The same things were measured in two ways. Each way mixes the same 9 hidden numbers, adds some noise and spreads widely along 5 directions of its own, which tell nothing about the thing.
Some things both ways: the first way, then the second way.
-0.326,-1.718,-0.331,0.235,-1.264,-1.131,-2.953,-2.460,1.576,0.670,-0.785,-2.029,-0.619,-1.029,0.475,-1.137,-0.394,1.650,0.604,1.587,-0.742,0.594,1.607,0.328,-1.171
-0.809,-1.503,-2.226,-0.354,-0.443,3.686,0.810,-0.013,3.328,-0.966,-1.665,-0.502,-0.644,0.697,0.854

0.367,2.347,0.280,0.290,0.325,1.574,-1.357,-1.301,0.966,-1.208,0.163,-1.965,1.063,-0.501,1.782,0.683,-0.895,0.459,0.631,-0.318,1.238,-1.832,-2.183,0.774,-0.299
0.127,1.272,-0.368,1.296,-3.048,1.252,0.472,-0.184,1.924,1.486,3.007,0.232,1.020,0.793,0.360

-2.541,-1.887,2.306,1.141,0.050,0.678,0.617,-1.154,-0.890,-2.032,-0.711,0.356,1.348,2.136,0.651,-0.462,-0.549,-1.468,1.484,-1.997,-1.107,-0.756,0.464,-0.440,-0.174
-0.771,-1.756,0.372,-3.448,0.825,-0.004,-3.364,-0.082,3.209,0.371,-3.008,0.304,1.212,0.788,-2.548

-0.648,-0.257,0.984,-0.227,0.411,-0.872,0.316,-0.986,-1.492,-2.986,-1.565,-0.470,-0.291,2.798,-0.592,-0.700,0.886,0.125,0.951,-1.499,-0.192,0.580,0.023,-1.948,0.055
2.054,-1.234,-1.557,-0.633,-0.024,-0.034,0.178,-0.718,0.228,2.420,1.250,0.803,1.273,1.725,-0.621

0.120,0.633,-1.768,-0.591,-0.467,0.156,-0.706,0.722,0.623,0.633,-1.236,-1.333,-0.592,-1.358,1.454,1.374,-0.415,1.729,-0.388,-0.102,1.457,-0.035,1.198,0.724,-1.220
1.357,-1.845,-2.388,-1.062,-0.730,0.005,-1.505,0.732,0.167,1.798,0.037,-0.321,-1.765,2.104,1.863

-0.488,-2.106,1.562,1.067,0.267,0.796,0.529,-0.518,-2.322,-0.888,-1.145,-1.322,0.946,1.812,-2.015,-0.616,0.838,-0.418,-0.377,-1.610,-0.440,1.078,0.753,-1.513,1.964
-0.853,0.438,1.173,0.521,1.207,0.339,3.422,-0.545,-1.830,-0.896,-0.321,2.842,0.837,-0.877,1.157

0.787,-2.507,0.766,-0.822,0.127,-1.666,-1.357,-2.607,0.503,-0.373,-1.079,0.465,-1.184,0.904,-0.064,-1.134,0.004,1.112,1.739,1.365,-1.689,0.401,0.308,-0.500,-1.410
-0.088,1.488,0.527,0.133,-0.757,-0.282,-0.158,1.515,-0.866,1.286,0.379,0.047,1.032,-1.103,-2.413

0.966,0.099,0.097,0.557,0.808,-0.082,-0.356,-1.444,0.318,-1.105,-0.663,-0.367,1.270,2.546,-0.723,0.232,-0.565,1.125,1.720,-0.728,0.644,0.064,0.521,-2.229,0.561
1.674,-1.362,0.394,-3.447,1.438,-3.616,-1.595,-0.904,1.152,0.878,-1.480,-1.567,-2.391,1.363,-2.716

-2.298,-1.964,1.747,1.558,-0.302,-0.845,-1.506,-1.812,-1.757,-2.005,-1.367,0.493,0.908,4.221,-0.747,-1.524,0.966,-1.512,1.514,-1.809,-2.600,0.686,0.855,-2.076,-0.722
-2.990,0.978,3.515,-2.112,-0.270,-1.156,-2.836,0.711,1.569,-0.458,-2.999,2.519,-0.161,-1.365,-1.498

0.308,-0.513,-0.010,0.861,0.326,-0.439,1.197,0.659,-2.564,0.050,-0.674,0.419,0.716,2.007,-1.580,0.213,0.950,0.988,0.180,-1.856,1.041,1.135,1.902,-1.603,0.431
3.184,-4.034,-3.997,-0.472,1.374,-0.226,0.345,-2.075,1.168,0.820,0.305,-1.054,-1.547,3.313,1.683

0.359,-0.335,0.625,1.020,-0.357,-1.139,-1.215,-1.270,-2.070,-0.689,0.353,1.989,-0.660,0.320,-0.173,0.319,-0.772,-0.928,0.525,0.657,-1.382,-0.206,1.623,-0.925,-1.774
1.566,1.690,-0.844,2.093,-0.618,-4.395,3.675,0.599,-3.516,0.409,4.163,-1.952,0.189,1.894,-3.176

-0.051,-2.330,-1.627,-0.435,-0.356,-1.493,-1.141,-0.543,-0.810,1.766,-2.153,-0.200,-0.333,0.883,0.270,-0.631,1.184,1.767,0.395,-0.501,-0.876,0.483,1.255,-0.367,-2.157
-0.297,-3.091,-3.417,1.526,-2.162,1.874,-2.667,0.914,1.205,-1.336,-0.858,1.454,0.547,0.836,1.845

0.792,-0.279,-0.291,-0.605,0.361,0.752,-1.089,-1.426,2.194,-0.115,-1.713,-1.865,0.717,1.085,-0.806,0.318,-0.629,0.493,0.755,0.463,-0.249,0.097,-0.598,-0.946,1.262
-1.211,-0.310,1.938,0.163,-0.320,-0.809,-0.079,-0.409,-0.553,-1.211,-1.717,2.039,1.028,1.296,-1.671

0.539,-1.468,0.731,0.891,-1.254,-0.156,-2.153,-2.551,0.919,2.930,0.951,-0.237,0.061,-1.751,-1.042,-1.596,-0.293,0.901,0.312,1.824,-2.014,0.850,-0.304,1.720,-0.292
-0.704,0.973,1.589,0.814,-1.322,2.043,1.340,1.317,0.836,-1.069,-0.918,-0.005,-1.093,-1.003,-1.153

-1.316,-1.842,-0.563,-0.977,-0.998,-1.519,-1.334,-1.208,1.296,0.240,-2.005,-2.210,-0.552,0.924,0.407,-2.620,1.256,2.178,1.213,0.130,0.148,0.473,0.332,0.672,-1.514
0.279,-0.398,1.177,0.674,-3.094,3.067,-2.125,0.633,-0.775,1.293,-0.578,2.079,2.552,0.755,-1.217

2.547,0.578,-0.331,0.082,0.712,0.090,-0.091,-0.633,-1.372,-0.350,-0.075,-0.232,-0.172,1.522,-1.525,0.205,0.816,2.143,0.316,-0.778,0.656,1.697,-0.017,-1.634,0.932
0.870,0.658,0.497,-0.905,1.369,-1.520,-0.320,-0.030,0.315,1.333,0.234,0.319,-3.201,-1.494,3.115

-0.827,-0.905,0.495,0.182,-0.866,-0.352,0.987,-0.438,-0.493,0.916,-0.503,0.194,-0.047,0.647,-2.181,-0.997,0.740,0.580,-0.312,-1.247,-1.763,2.292,-0.090,0.060,1.057
0.756,0.020,1.526,-0.399,-0.452,1.432,4.444,-0.014,-2.154,-1.215,2.361,-1.326,-0.772,1.713,1.249

1.134,1.430,-1.834,0.386,-0.489,-0.340,-0.548,-0.633,0.634,0.016,-0.172,-1.060,0.351,0.607,-0.580,-0.168,-0.157,2.849,0.221,-0.679,1.133,0.920,0.257,-0.999,0.038
0.477,0.633,0.071,0.385,-1.051,1.041,2.284,-0.646,0.990,-0.940,2.915,-2.653,-2.447,0.952,3.467

0.832,-0.045,1.405,0.597,-0.654,0.476,-1.519,-2.262,-0.110,-1.549,0.584,-1.893,-1.072,-1.465,-0.961,-0.564,-0.929,0.179,-0.516,1.320,-0.739,0.965,-0.421,0.050,1.353
-0.406,2.110,3.207,-0.644,2.269,-1.012,1.285,1.364,-1.012,0.005,-1.818,2.488,0.801,-2.287,-1.873

-0.085,-1.311,0.677,-0.090,-0.562,0.741,0.685,0.172,0.915,1.950,0.308,-0.010,0.341,-0.739,-0.717,-0.718,-0.280,1.112,0.810,0.475,0.838,0.473,0.821,1.775,0.247
-2.644,2.440,4.528,3.015,0.250,1.750,-0.376,-1.526,-1.299,-2.634,-1.521,-0.010,2.263,-0.104,0.293

3.366,-0.301,-1.644,0.023,-0.118,-0.682,-2.739,-1.945,1.484,0.067,-0.225,0.228,-0.833,0.950,-2.021,0.365,-1.127,1.991,0.513,2.067,-1.151,1.870,1.417,-2.440,0.237
-1.040,-0.615,0.341,0.961,2.211,-2.813,-1.103,-0.856,1.770,-3.096,-2.463,0.254,-1.129,0.606,0.167

-0.105,-0.011,0.453,1.223,0.307,1.007,0.552,0.481,-3.625,0.234,-0.473,-0.228,1.033,0.738,-0.135,0.773,0.972,-0.098,-0.954,-2.639,0.071,-0.022,-0.133,-0.434,-0.017
-1.802,2.886,1.804,1.133,-1.600,-0.804,1.655,1.751,-2.212,0.050,2.497,2.202,-1.712,-3.206,3.979

-1.103,-3.840,0.489,1.716,-0.982,1.877,-0.360,-0.085,-0.760,-1.478,0.084,0.189,0.432,0.806,-0.036,-0.466,-1.858,-0.150,0.094,-0.236,-0.409,0.192,3.356,-0.361,-0.004
0.384,0.092,0.270,-1.210,2.025,-2.305,2.999,0.071,-1.463,-0.452,1.282,-0.263,-0.150,0.284,-0.346

-2.079,0.571,-0.158,2.295,-0.771,1.463,-2.074,-0.149,-0.694,-1.869,-0.143,-2.562,1.884,-0.743,3.013,0.835,-1.638,-0.333,0.278,-0.816,2.632,-2.679,2.491,0.291,-1.513
0.413,-1.248,-3.321,0.058,-0.840,-0.042,1.360,-1.429,2.395,0.443,1.487,-1.222,-0.089,2.524,-0.017

2.246,0.483,0.068,-1.613,1.327,-1.989,0.076,-1.727,-0.492,-0.299,-1.647,-0.260,-0.705,1.087,-0.195,0.107,0.962,1.798,1.394,0.112,0.547,-0.247,-1.164,-1.393,-0.918
0.063,-0.229,-2.781,1.710,-0.018,2.092,-2.686,0.342,2.531,1.084,-1.383,-0.082,0.464,-1.587,0.907

1.180,-1.010,1.441,-0.153,0.973,-2.071,-0.342,-1.822,-3.211,-0.573,-1.414,1.362,-1.235,1.074,-0.684,1.121,1.111,-0.199,0.228,-0.735,-2.066,1.154,0.653,-2.121,-0.600
-0.099,1.333,-0.466,-0.852,0.892,-4.350,1.287,1.689,-3.498,0.725,0.778,0.662,-0.157,-0.343,-1.324

Other things, the second way, with their names:
Z_159: 1.852,-0.092,-0.556,-2.348,0.386,-2.050,-2.377,1.116,0.410,5.122,-2.442,1.842,-1.650,0.223,-3.214
Z_881: -1.721,-0.884,-1.092,2.321,0.393,4.087,1.250,-0.826,2.342,-1.436,-2.586,1.060,1.509,1.037,0.728
Z_224: -1.620,0.896,0.554,1.670,-0.034,-0.323,-1.292,0.525,-1.352,-1.704,-0.973,0.258,-0.786,-2.610,1.282
Z_465: -0.223,-0.809,-1.888,4.794,-0.917,3.324,2.938,-0.367,2.625,-2.630,1.083,0.457,1.729,2.038,0.964
Z_256: 2.315,-0.986,-1.762,1.521,1.583,0.669,-1.199,-0.092,2.578,-1.302,0.264,-4.183,0.021,0.943,-0.884
Z_180: -0.024,-1.160,-1.319,-1.494,1.535,-2.979,-2.024,0.590,-2.186,-0.280,-1.027,-0.371,-0.026,-0.080,-0.574
Z_309: 0.911,-0.166,3.548,-1.621,3.428,-3.473,0.498,-0.266,-4.056,-2.654,-1.561,-1.655,0.533,1.362,-3.453
Z_790: 2.131,0.823,-0.235,0.900,1.045,0.431,1.583,0.393,-1.825,0.676,0.528,-2.955,-1.859,-0.476,-0.122
Z_906: -1.266,0.115,1.812,-1.771,-0.510,-0.005,-0.061,1.650,-3.575,-0.291,-0.970,1.247,0.489,0.474,0.539
Z_323: -1.143,2.182,2.857,-0.700,1.623,-3.472,-0.259,1.694,-2.967,-0.718,-1.383,2.117,1.045,-1.664,-1.857
Z_832: -1.412,2.169,4.040,-1.218,-1.103,-1.929,-1.133,-0.031,-1.095,1.955,0.030,2.841,-1.300,-1.295,1.059
Z_265: 2.040,-0.870,-0.041,-3.217,-0.587,-4.565,-1.538,0.319,-3.264,1.954,3.141,-1.665,-0.743,2.150,-0.560
Z_882: -1.610,2.812,3.631,-0.457,-0.113,-0.588,-0.471,1.645,0.573,-0.016,0.275,2.051,-1.356,-1.814,2.988
Z_530: -0.253,-1.642,-0.424,2.684,3.051,2.219,1.337,-1.605,-1.237,-3.617,-2.706,-1.090,2.098,0.378,-1.252
Z_496: 1.733,-1.891,-2.034,-0.778,-1.513,0.421,1.364,1.967,-3.353,0.548,0.831,0.867,1.462,1.596,-2.145
Z_37: -1.128,2.668,1.190,4.184,-1.267,0.840,0.213,0.627,-0.262,-1.432,1.648,1.407,-0.116,-1.711,3.665
Z_243: 1.098,-3.815,-0.379,1.079,-0.566,-0.354,-0.951,-1.737,-1.646,-3.997,0.724,-1.761,3.055,5.724,-1.483
Z_189: 3.563,0.076,-1.786,-1.488,1.751,-0.381,0.961,1.297,0.668,2.706,1.803,-2.311,-1.984,-1.503,-0.501
Z_24: 0.473,0.360,-1.804,1.420,-0.523,3.364,3.448,0.428,-2.718,1.038,1.912,-1.399,-0.060,-0.657,2.066
Z_497: -1.966,-0.420,0.368,-0.105,0.853,0.022,0.589,0.383,-1.953,-3.274,-1.055,-1.595,0.738,1.073,-0.259
Z_63: 1.231,-2.378,-4.495,2.011,0.195,-0.669,-0.062,-0.989,0.272,0.130,-0.245,-1.161,0.770,2.561,-1.792
Z_978: -1.498,2.113,0.742,4.299,-3.972,1.827,1.799,0.716,-1.397,1.504,2.262,3.772,3.416,0.977,-0.519
Z_242: -1.223,1.743,2.134,1.066,0.119,1.922,-1.399,1.463,1.983,0.413,-1.573,3.258,0.317,-3.996,0.905
Z_529: 0.234,0.127,-0.944,2.239,-0.422,2.188,-1.265,0.925,2.027,-0.894,-0.497,-0.081,1.088,0.039,0.792
Z_927: -0.649,0.914,2.527,-0.100,1.445,0.467,1.573,-0.427,0.910,-1.103,-0.709,0.563,0.107,-0.542,-0.045
Z_518: 1.253,-0.098,-1.005,1.215,-2.112,1.823,-1.970,1.033,5.617,1.828,-1.113,1.098,-2.276,0.188,-0.188
Z_508: -0.141,-2.034,-2.936,1.433,1.932,-1.022,1.369,-1.487,-0.377,-2.381,-0.412,-3.020,-1.936,0.607,0.757
Z_33: 0.841,0.019,-1.345,0.349,2.125,-1.211,2.691,0.406,0.035,-0.120,-0.205,-0.160,-1.629,0.443,0.553
Z_58: -2.158,1.018,0.344,1.206,-1.972,-1.693,-0.492,0.614,-1.164,-1.574,1.635,0.636,1.098,0.400,0.755
Z_76: 0.294,-3.909,-2.883,-0.080,-0.496,2.123,-4.857,-2.062,5.159,-0.684,-1.939,0.120,0.967,1.480,1.391
Z_649: 1.775,-2.127,-1.953,2.172,0.789,-1.394,-1.168,-0.303,0.018,-3.029,0.797,-1.909,1.385,2.809,-0.316
Z_943: 1.601,-0.479,-0.131,0.485,-0.465,0.662,-1.583,0.859,0.922,0.541,0.539,-1.152,-1.764,0.573,1.990
Z_235: -0.648,0.457,2.096,-2.317,0.773,1.076,1.818,1.862,-1.457,-0.536,-1.130,-1.004,-2.210,-0.025,0.808
Z_762: 0.842,-1.265,-0.737,-1.350,-1.913,-0.521,-0.924,1.461,-1.550,-0.887,1.289,-1.938,0.791,2.228,-1.682
Z_615: -1.993,1.245,0.678,-0.009,-1.279,2.464,-5.239,2.108,4.697,1.583,-3.738,4.351,-0.051,-5.203,0.456
Z_290: 0.436,-1.954,-3.818,1.594,1.640,-2.145,1.819,-1.159,0.151,-1.236,-0.223,-1.009,-1.120,2.133,-0.213
Z_326: -1.312,-0.396,-1.530,2.395,-0.545,3.664,-1.285,-2.281,2.469,1.747,-1.363,1.703,-0.059,-0.765,3.757
Z_895: 1.163,0.437,2.026,-2.006,0.709,-2.192,1.630,1.021,-2.467,1.106,1.398,0.537,1.014,0.872,-2.596
Z_12: -1.864,0.601,1.257,0.223,-0.346,-1.707,-1.153,0.299,-0.367,0.164,-1.681,1.546,-0.847,-0.309,-0.822
Z_580: 0.066,3.849,2.555,0.309,2.080,-0.069,2.847,0.910,-0.483,0.024,0.358,-1.537,-2.083,-3.408,0.521
Z_307: 2.112,-0.667,0.263,-0.499,-0.749,4.372,1.306,0.832,0.951,1.825,-0.294,-0.757,-1.437,1.067,0.550
Z_808: -2.412,-0.836,0.914,0.238,-2.139,1.389,-2.207,-0.118,1.115,-1.667,-1.205,2.788,0.612,0.168,2.277
Z_980: 1.905,1.555,-0.047,-0.563,-0.552,0.340,3.546,1.400,-0.271,1.149,4.060,-0.808,-2.250,-0.493,3.041
Z_797: -1.626,0.590,0.704,0.479,0.269,0.668,2.078,0.421,-0.021,-3.605,1.061,-0.673,1.090,-1.194,0.282
Z_393: 0.402,0.793,-0.112,-1.613,-1.842,-1.889,-2.187,2.439,0.651,1.967,-0.337,0.997,-3.140,-1.960,-0.223

Some of these things the first way, each followed by its name:
1.263,-2.785,-1.007,-1.285,0.516,-2.533,-1.154,-1.563,-0.707,-0.576,-2.525,0.475,-1.758,2.017,0.064,-0.088,0.927,2.334,1.289,0.057,-1.103,1.376,1.991,-2.312,-1.829 | Z_180
0.345,0.120,0.459,-0.067,-0.197,-1.421,1.720,-0.359,-1.572,0.781,-0.034,1.305,-0.449,-0.357,-1.194,-0.149,0.063,0.620,-0.043,-0.424,-0.212,0.373,0.183,-0.060,-0.381 | Z_529
1.729,0.762,-1.893,-0.089,-0.198,0.082,0.298,0.462,-0.472,0.623,-0.426,-0.461,-0.115,0.019,-0.973,0.195,-0.192,1.950,-0.603,0.027,1.247,0.249,0.466,-0.495,-0.167 | Z_37
1.629,-1.629,0.808,-0.788,0.931,-0.211,-0.384,-1.056,1.059,0.284,-0.910,-0.683,-0.082,0.039,-0.189,0.716,-0.741,1.138,1.673,1.471,1.144,-0.123,1.640,-0.468,0.148 | Z_159
1.037,-1.305,-0.252,0.165,-0.377,-0.531,0.505,-0.682,-0.439,-0.695,-0.450,1.527,-0.862,2.109,-2.527,-0.475,-0.070,1.216,0.180,-0.479,-1.869,2.683,0.993,-1.800,0.933 | Z_882
0.198,0.644,1.830,0.567,0.135,0.563,0.339,-1.327,-1.933,-1.199,0.019,-0.220,0.221,1.372,-1.647,-0.978,0.646,-0.952,-0.288,-0.983,-1.258,0.160,-2.514,-0.448,1.076 | Z_242
0.669,-0.225,-1.139,-1.093,1.395,-2.087,0.525,-0.965,-0.932,-1.357,-3.372,0.707,0.091,4.014,-0.727,0.854,0.881,0.839,1.238,-1.931,-0.834,0.181,0.215,-3.680,-0.594 | Z_58
-0.745,-0.403,1.884,0.546,-0.545,-0.016,0.895,-0.288,-2.207,1.263,0.055,0.299,0.130,-0.726,-1.533,-0.784,0.771,-1.109,-0.653,-0.445,-0.897,0.247,-0.791,1.218,0.431 | Z_530
0.829,2.642,1.162,0.871,0.803,-1.318,-0.856,-1.939,-3.600,0.687,-0.155,-0.240,0.558,0.171,0.160,0.670,1.813,-0.161,-0.141,-2.011,-0.717,-0.243,-2.155,-0.729,-0.865 | Z_393
1.987,1.874,-0.826,0.284,-0.401,-0.052,-1.558,-1.739,1.756,0.516,0.574,-0.775,0.582,-0.120,-1.216,-0.407,-1.202,1.186,0.527,1.618,0.326,-0.341,-0.894,-0.392,0.194 | Z_518
-2.074,-1.336,-0.438,-0.512,-0.607,-0.339,0.658,0.714,-0.301,0.585,-2.498,-1.690,-0.234,-0.650,0.792,0.440,0.381,0.640,-0.579,-1.465,0.353,0.221,1.445,0.586,-0.450 | Z_906
1.798,-1.236,-2.181,-0.977,-0.580,-0.526,1.094,0.280,1.610,1.857,-0.301,1.107,-0.756,0.043,-1.433,-0.448,-0.693,3.112,0.468,0.835,0.409,1.433,1.211,0.107,-0.160 | Z_943
0.625,0.096,0.366,0.459,-0.837,0.171,-1.640,-2.043,1.022,-1.878,-0.009,-1.144,-0.599,1.062,-1.693,-1.267,-0.509,0.526,0.172,0.793,-1.357,1.505,-0.501,-0.916,1.178 | Z_927
1.315,-2.118,-0.811,0.027,0.446,-0.197,-0.831,-0.457,-0.384,1.061,-1.207,1.126,0.407,2.028,-0.996,0.295,-0.124,0.694,1.058,0.309,-0.825,0.098,1.293,-1.314,-0.867 | Z_508
0.358,0.459,1.854,0.950,0.251,1.222,-1.270,-0.882,-1.971,0.169,0.529,-0.371,0.609,0.995,-0.250,0.192,1.337,0.058,0.347,-1.595,-0.896,1.323,-1.301,0.228,0.608 | Z_832
2.058,-0.249,-0.545,-0.049,-0.381,-0.867,-0.052,-1.704,-0.603,-0.064,0.315,-0.221,-1.118,-0.066,-1.538,-0.755,0.236,2.871,-0.203,0.107,-0.478,2.401,0.211,-1.093,0.658 | Z_980
1.118,0.249,-0.532,-0.957,-0.003,-1.408,1.147,-0.960,0.639,-0.794,-1.406,0.074,-0.915,1.489,-2.542,-0.250,-0.003,1.195,0.034,-0.140,-0.827,2.004,-0.018,-2.024,1.401 | Z_309
-0.194,0.763,-0.108,0.075,0.605,-1.166,-0.907,-1.426,-1.122,-1.773,-1.357,-0.212,0.470,3.746,0.050,-0.925,1.589,0.896,1.456,-2.015,-0.477,0.449,-1.164,-1.948,-0.947 | Z_76
-1.154,0.007,-2.854,-1.294,-0.503,-2.141,-0.299,-0.813,1.820,-1.460,-3.377,-1.572,-0.486,1.514,1.225,-0.483,-0.229,1.902,0.578,-0.873,0.215,-0.656,0.461,-1.502,-1.945 | Z_762
0.449,-1.956,1.136,-0.881,-0.230,-0.218,2.888,-0.095,1.076,3.481,-0.015,0.451,0.255,-1.119,-2.329,-0.859,0.122,1.793,0.379,0.158,0.060,1.552,-0.029,1.614,1.610 | Z_307
-0.911,-0.773,-0.734,-0.442,-0.313,0.204,0.197,-0.044,0.935,0.693,-1.816,-0.873,0.015,-0.911,0.779,0.997,-0.813,0.300,-0.243,-0.415,-0.172,-0.646,0.475,0.514,-0.590 | Z_497
-0.333,-3.788,-1.705,-0.200,-0.043,1.330,0.751,1.050,0.932,-0.212,-1.171,0.406,0.486,1.252,1.821,0.364,-1.308,2.731,1.513,-0.965,1.496,-0.378,3.138,0.007,-1.572 | Z_265
